The same things were measured in two ways. Each way mixes the same 10 hidden numbers, adds some noise and spreads widely along 6 directions of its own, which tell nothing about the thing.
In the rows, zero is written as 128.
Some things both ways: the first way, then the second way.
[136 134 138 146 115  95 109 127 129 174 105 152 173 113 109  70 125 177
 163 222 130 100  73]
[131 129  94  93  99  99 107 121 149 137 117 167 109 122 140 117 123 129
 106 127 126]

[139 118 119 108 123 160 133 139 121  76 133 137 114 121 131 154 125 116
  93  70 107 106 145]
[151 120 124 114 118 137 119 145 103 163 121 130 132 121 146 134 105 142
 125 114 113]

[150 114 132 119  93 131 149  75 125 117  96 100 153 184 157 130 143 132
 142 104 129 134 135]
[ 83 142  84  93 128 142 121 122 142 130 114 141 121  96 116 172  98 142
 109 186 127]

[150 130 126 120 106 139 149 113 123 117 140 153 164 133 134 154 135 140
 132 137 110 111 139]
[127 151 132 136  90 121 136 116 121 123 143 151 127 138 106 122 144 149
 132 107 155]

[142 144 123 159  96 107 105 163 116 154 162 125 111 124 126 155 101 140
 144 162 128 151  74]
[ 89 143  87 104 117  72  79  96 181 138  88 133 129 129 123 139 140 127
  90 141 104]

[140 101 120 115 117 127  76 156 132 152 145  97 119 127 128 198 143 102
 144 151 153 114 138]
[103 117 114 162 122 137 147 156  95  96 184  88 172 150  50 107 136 113
 106 108 151]

[126 167 181 137 120  99 125 173 105 164 129 151 125 111 140 136  73 145
 156 157 129 177  99]
[135  62 130 132 134  81 139 113 117 125  63 137 156 132 103 144  99  68
 127 137  85]

[142 151 177  74 111 168  98 151 114 142 113 137 167 113  77 211 155 143
 154 127  75  74 161]
[127 152 145 146 121 175 133 128 129 113 140 136 159 126 112 150  86 168
 157 148 152]

[116  95 116 121  90 133 149 113 105 105  80 132 175 134 130 135 140 145
 140 122 113  79 119]
[145 134 154 100 135 135 119 126 132 155 120 168 103 116 212 116 165 163
 108 116 113]

[134  86 130 123 111 118 101 185 131 161 144 110 115 129 164 114 133 127
 129 119 165 169 142]
[150 126 109 132 147 112 102 124 166 101 112 131 101 113 153 138 143 118
 163 122  96]

[134 112 134 127 112 147 126 129 119 129 122 156 132 127 128 107 132 139
 136 104 129 135 126]
[103 148 138 117 113  82 121 153 130 158 119 105 105 110 144  94 131  86
 132  77 102]

[124 167 126 147 143 124 150 171 120 106 156 156 104 129 147 178  86  98
  81 109 135 200 154]
[176 137 128 154 165 126 202 167 113 162 190 117 177 161 108 127 159 119
 158 126 114]

[136 142 114 113 102 161  92 189 113 160 158 158 138  72  79 159 148 129
 130 127 115 102 137]
[135 137 129 122  97 125 124 121 137 137 148 141 116 140 129 106 118 126
 115 114 154]

[127 157 124 165 155 130 139 103 130 119 112 197 156 135  92 131 142 133
 150 187 113 126  94]
[130 133 115 157 129 122 197 168 123 125 199 130 168 147  61  98 152 103
 156 114 161]

[132 160  77 142 108 154 171 139 118  56 119 140 123 145 121 137 130 123
  55  40  93 144 142]
[134 156 147 108 127 148 128 122 121 145 163 125 135 146 158 117 111 139
  90 134 145]

[158 202 151 150 109 166 134 126 109 106 152 176 146 140  92 222 120 144
 116 123  59 129 130]
[111  92  73  84 135 123 116 121 154 133  66 152 157 136  79 205  28 117
 132 202 108]

[130  94 141 130 105 125 120 126 120 167 140 126 143 148 147 154 123 115
 150 153 153 147 135]
[ 92  64 119 152 109 102 126 138 106  98 116  84 129 142  61 139  93  54
 100 105 107]

[129  90 113 149 111 118 128 122 139 161 125 132 161 160 139 111 158 137
 137 178 151 144 134]
[142 137 110 135 141 117 144 162 128 105 166 103 105 143 110 106 161 103
 161  92 131]

[149 116 119 142 100 127 174 108 113 118 102  87 153 171 174 113 116 121
 107 114 111 133 114]
[102 108 153  85 131  83 102 134  73 138  33  98 144 163 102 117  97 101
 122  87 124]

[125 129 125 152 106 121 192 116 102 115 111 121 153 160 146 129 102 124
 131 125  95 142  77]
[128 102 142 119 132 119 115 100  92 129 119 126 136 156 138 152 143 120
  64 120 109]

[126 140  97 132 151 125 140 178 130  83 133 164 118  99 120 133 124 123
 104 132 125 128 121]
[131 129 154 124  94  88  92  87 141 155  87 121 182 156 128 117  40  99
  84 126 108]

[126 123  68 124 108 122 128  99 146  73 151 142 120 145 111 173 129 121
  73 123 149 118 170]
[164 107  87 116 132 136 150 154 138 162 113 128 107 126 118 112 122 153
 171 166 143]

[123 123 116 144  97 108 191 108 120  93 127 146 136 157 155  69  90 161
 104  94 114 165  92]
[137 161 116 146  95 112 121 102 152 166 185 114 106 131 144 128 152 127
  89 121 121]

[123 134 119 110 100  99 112 112 144 127 104 147 165 142  89 129 160 178
 163 189 134 108 125]
[133 126 126 174 120 130 173 135 121  92 157 105 155 137  46  67 124  95
 179 138 204]

[109 168 140 140 138 134 149 123 116 138  86 149 133 138 104 115 113 105
 112 137 129 162 140]
[110 110 168 146 131 159 156 137 109 116 150 138 137 120 120 127 119 107
 127 121 152]

[134 111 114 105 129 139 130 157 126 116 137 105 127 135 124 175 155 106
 145 106 109 122 113]
[128 141 150 154 143 127 127 118  96  94 136  85 166 156 100 110 141 131
 122 118 137]

Other things, the second way, with their names:
(207): [120 114 112 150 112 118  93  63 219 111 101 136 118 130 128 173  63 109
 118 196 112]
(473): [123 126 128 134  98 114  74 109 119 109  96  99  67 113 154 136 137 128
 120  86 100]
(59): [123 135 135 148 114 110  90  83 124  90  95  84 121 163  94 138 124 125
 130 117 141]
(245): [132  93  88 104 122 172 128 151 125 120 175 142 109 103 138 144  82 119
  82 161 125]
(450): [132 123 120 118 117 106 133 132 110 147 143 144 159 131 128 121 136 120
  84 112 106]
(181): [125 124 168 120 176  88 154 132 104 153 104 101 155 134 155 111 141  66
 117 118  88]
(540): [131 139 142 130 173 116 142 111 144 100  64 117 140 144 113 133 129 133
 197 165 132]
(54): [112 101 137 146 103 123 145 139  72 103 145 131 149 115  82 122 125  85
 115  87 141]
(504): [130 145 105  98 132 129  93 114 126 126 105 148 133 113 154 147 133 166
 109 142 112]
(213): [ 96 186 146  85 149 111 120 138 108 163 125 125 140 119 175 137 149 139
  92 106  93]
(183): [168 121 129 125 126 165 135 108 107  93 163 152 128 161 129 120 143 161
 109 144 175]
(190): [123 132 156 122 140 127 113 127 114 143  99 112 139 138 136 113 125 135
 133 114 145]
(71): [107 117  94 111 116 133 113 145 135 143 114 131 113 112 110 123 126 147
 128 140 149]
(265): [144 108 100 117 152 147 105 123 135 109 134 130 150 114 142 163  89 122
  98 161  94]
(404): [137 162 126  94 128 140 113 134 140 142 145 134 106 142 151 136 104 134
 137 120 147]
(378): [126 116 155 133 133 122 123  87 143 130  65 137 127 137 143 142 124 149
 135 163 125]
(527): [ 94 131 111 105 110 126 109 116 136 160  93 124 115  96 115 162  68 108
 124 160 134]
(127): [ 94 133 157 142 126 119 139 125 112 138 131  92 134 142 124 119 138 119
  90 120 112]
(143): [115 157 122  78 110 105  88 144 149 235  80 131  99  98 190 144  98 149
 123 115  88]
(247): [142  53  55 111 144 126 168 146 122 114 146 157 127 134  82 171 133 101
 100 177 107]
(58): [161 104  99 146 136  96 189 141 167 198 115 125 142 150  78 130 111 100
 191 175 131]
(478): [ 75 122 151 155 125 142 121 132 108  88 147 109 164 117  83 135 111  97
 110 104 141]
(276): [111 129 123 130 108 128 106 116 109  93 121 119 127 127  96 113 125 126
 119 114 161]
(17): [ 78 174 121 138 114  91 139 125 185 128 140 122 129 142 105 117 140 117
 131 127 122]
(95): [ 59 146 157 158  89 119 105  84 121  97 157 126 136  85 133  99 162 110
  37 112 137]
(305): [169  86 154 166 134 152 149 129  98 114 164 127 108 103 164  98 173 111
 120 112 126]
(426): [104 157 108 118 106 119 122 122 133 120 138 112 141 150 108 154  93 142
  93 137  97]
(317): [ 96 160 182 177 107 134 136 112 145  55 114 114 111 136  97  82 150 139
 198 100 181]
(340): [147 156 133 101 148 132 125 133 147 126 113 143 129 163 158 147 128 170
 148 128 106]
(87): [121 122 112 137 145 151 112 141 135 120 138 103 137 112 108 134 104 116
 142 140 148]
(268): [136 109 169  98 145 142  93  98 115  83  75 149  92 123 172 115 128 115
 139 116 164]
(61): [118  83 139 120 129 138 148 160  90 125 126 142 130 116 132 116 133 118
 108 110 113]
(387): [130 143  98 106 127 113 161 144 138 127 151 161 126 115 135 110 150 127
 124 141 120]
(339): [ 79 110 124 170  75 155  59  78 140  75 102 120 125 111  84 179  86 157
 105 135 144]
(512): [158 120  80  78 172 105 141 153 135 150 110 132 127 144 142 159 122 115
 138 155  81]
(321): [112 145 186 166 111 127 132  89 157 127 143 136  82 115 178 122 182 128
 119 108 124]
(44): [132  48 166 132 114 134  91  85 122  94  48 161 106  96 188 157  91 123
  89 144  69]
(65): [137 131 139 153 106 103 103  84 145 133  83 104 151 153  86 155  62 102
 158 135 137]
(574): [177 144  86  96 158 106 139 128 139 150 112  95 111 164 115 140 111 111
 168 163 127]
(134): [130  88 143 120 138 102 109 100  95  84  80 129 127 130 149 110 156 114
  88 119 101]
(423): [170 107  62 100 168 157 161 183 105 169 142 128 153  92  98 154  78 104
 177 176 138]
(68): [123  93 187 121 149 160 151 129  94 102 126 161 142 117 170 141 112 110
 100 125 109]
(522): [110 103 138 169 131 139 120 112 116 102 109  75 170 128  85 134  79 114
 119 162 122]
(195): [113 140 107 115 111 136  99 109 105 114 163  95 119 128 121 131 110 111
  61 135 138]
(96): [155 162 142 163 117 142 104  98 175 118 127 139  90 124 162 146 163 182
 180 120 128]
(461): [121 121 140 135 131 133 105 130  78 105 140  85 140 137 111 137 111  94
 101  90 130]
(500): [149 164 109 121 116 136 165 158 147 191 148  89 144 166 101 134  52 143
 163 164 126]
(295): [126 124 126 148 112 150 101 132 125 123 121 106  94  95 116 134 110 123
 170 111 153]
(533): [134 183 117 133 115 136 177 145 110 172 188 101 146 123 109 105 116 129
 130 150 147]

Some of these things the first way, each followed by its name:
[134  92 124 106 123 154 131 134 130 143 165 133 121 131 113 124 140 109
 127 113 119 129 124]
(473)
[126 119  92 132 108 110 151 128 133 131 103 114 179 141 118 116 149 143
 125 171 114 100 111]
(183)
[137 175 119 134 143 149 170 145 121 114 135 135 120 149 118 138 128 103
 103  64  87 187 111]
(540)
[123 101 136 136 123 101 129 106 124 127  99 155 177 135 123 150 142 149
 190 236 137  80  97]
(450)
[121 107 109 116 105 127  92 154 136 130 134 105 101 138 105 172 149 112
 122 150 157 133 161]
(87)
[122 147 127 127 168 126 146 104 151 167 100 148 161 146  95  68 148 108
 124 161 128 151 120]
(317)
[108 113 118 122 131 122 141 120 126 157 119 120 145 144 118 158 129  83
 147 164 150 142 130]
(127)
[124 138  95 139 118 124 143 124 137 113 136 130 121 153  91 120 142 129
 121 147 116 140 103]
(195)
[ 89 124 125 111 111  91 112 159 133 129 123 133 101 117 107 144  98 129
 119 162 174 157 153]
(305)
[144 107 157  90 129 150 113 126 126 144 141 105 119 134 114 149 127 107
 141 120 107 105 113]
(339)
[ 95 134 145 126  97  99 153 152 116 200 126 125 137 130 138 111  83 106
 126 165 179 204 164]
(321)
[140 106 103 125  77 144 134 154 122 149 127 110 158 142 144 130 158 130
  99 123 137 132 183]
(404)
[111  84  84 132 154 141 155 158 132 145 138 153 133 119 129  82 161  82
 138 108 152 164 110]
(207)
[141 104 105 105  77 153  97 135 120 100 112 114 136 131 140 153 149 143
  97  47 130 103 170]
(245)
[123 127 130 121  95 128 148 129 111 115  91 104 144 145 120 128 121 142
 122 116  98 107 110]
(190)
[133 163 156 122  88 127 159  90 119 119 104 140 139 168 111 117 110 157
 127 137 107 148 138]
(527)
[134 120 151 115  78 136 126 146 113 132 128 112 144 154 112 185 142 151
 148 154  99 120 140]
(461)
[135 129  96 142 131 142 181 124 135 107 167 138 132 161 108 137 140 112
 113 128  87 150  95]
(59)
[132 101  96 120 122 115 126 162 125 119 136 100 112 126 157 151 129 103
 136 109 153 144 112]
(134)
[ 96  89 127 134 138 121 170 137 110 149  78 137 156 141 131 104 157  98
 196 158 144 150  89]
(181)
[143 151 127 141 132 123 117 132 129 140 111 157 146 119 132 101 128 146
 143 124 131 140 101]
(387)
[140 122 177 118  88 124 137 132 101 165  81  92 165 154 155 136 124 142
 169 135 109 127 113]
(213)
[132  40 147  76  85 147 140  90 124 130  88 102 167 162 137  84 173 153
 165 111 123  77 134]
(295)
[137 177 125 162 101 127 113 135 127 149 169 173 144 138 107 212 119 132
 121 175 134 170 160]
(17)
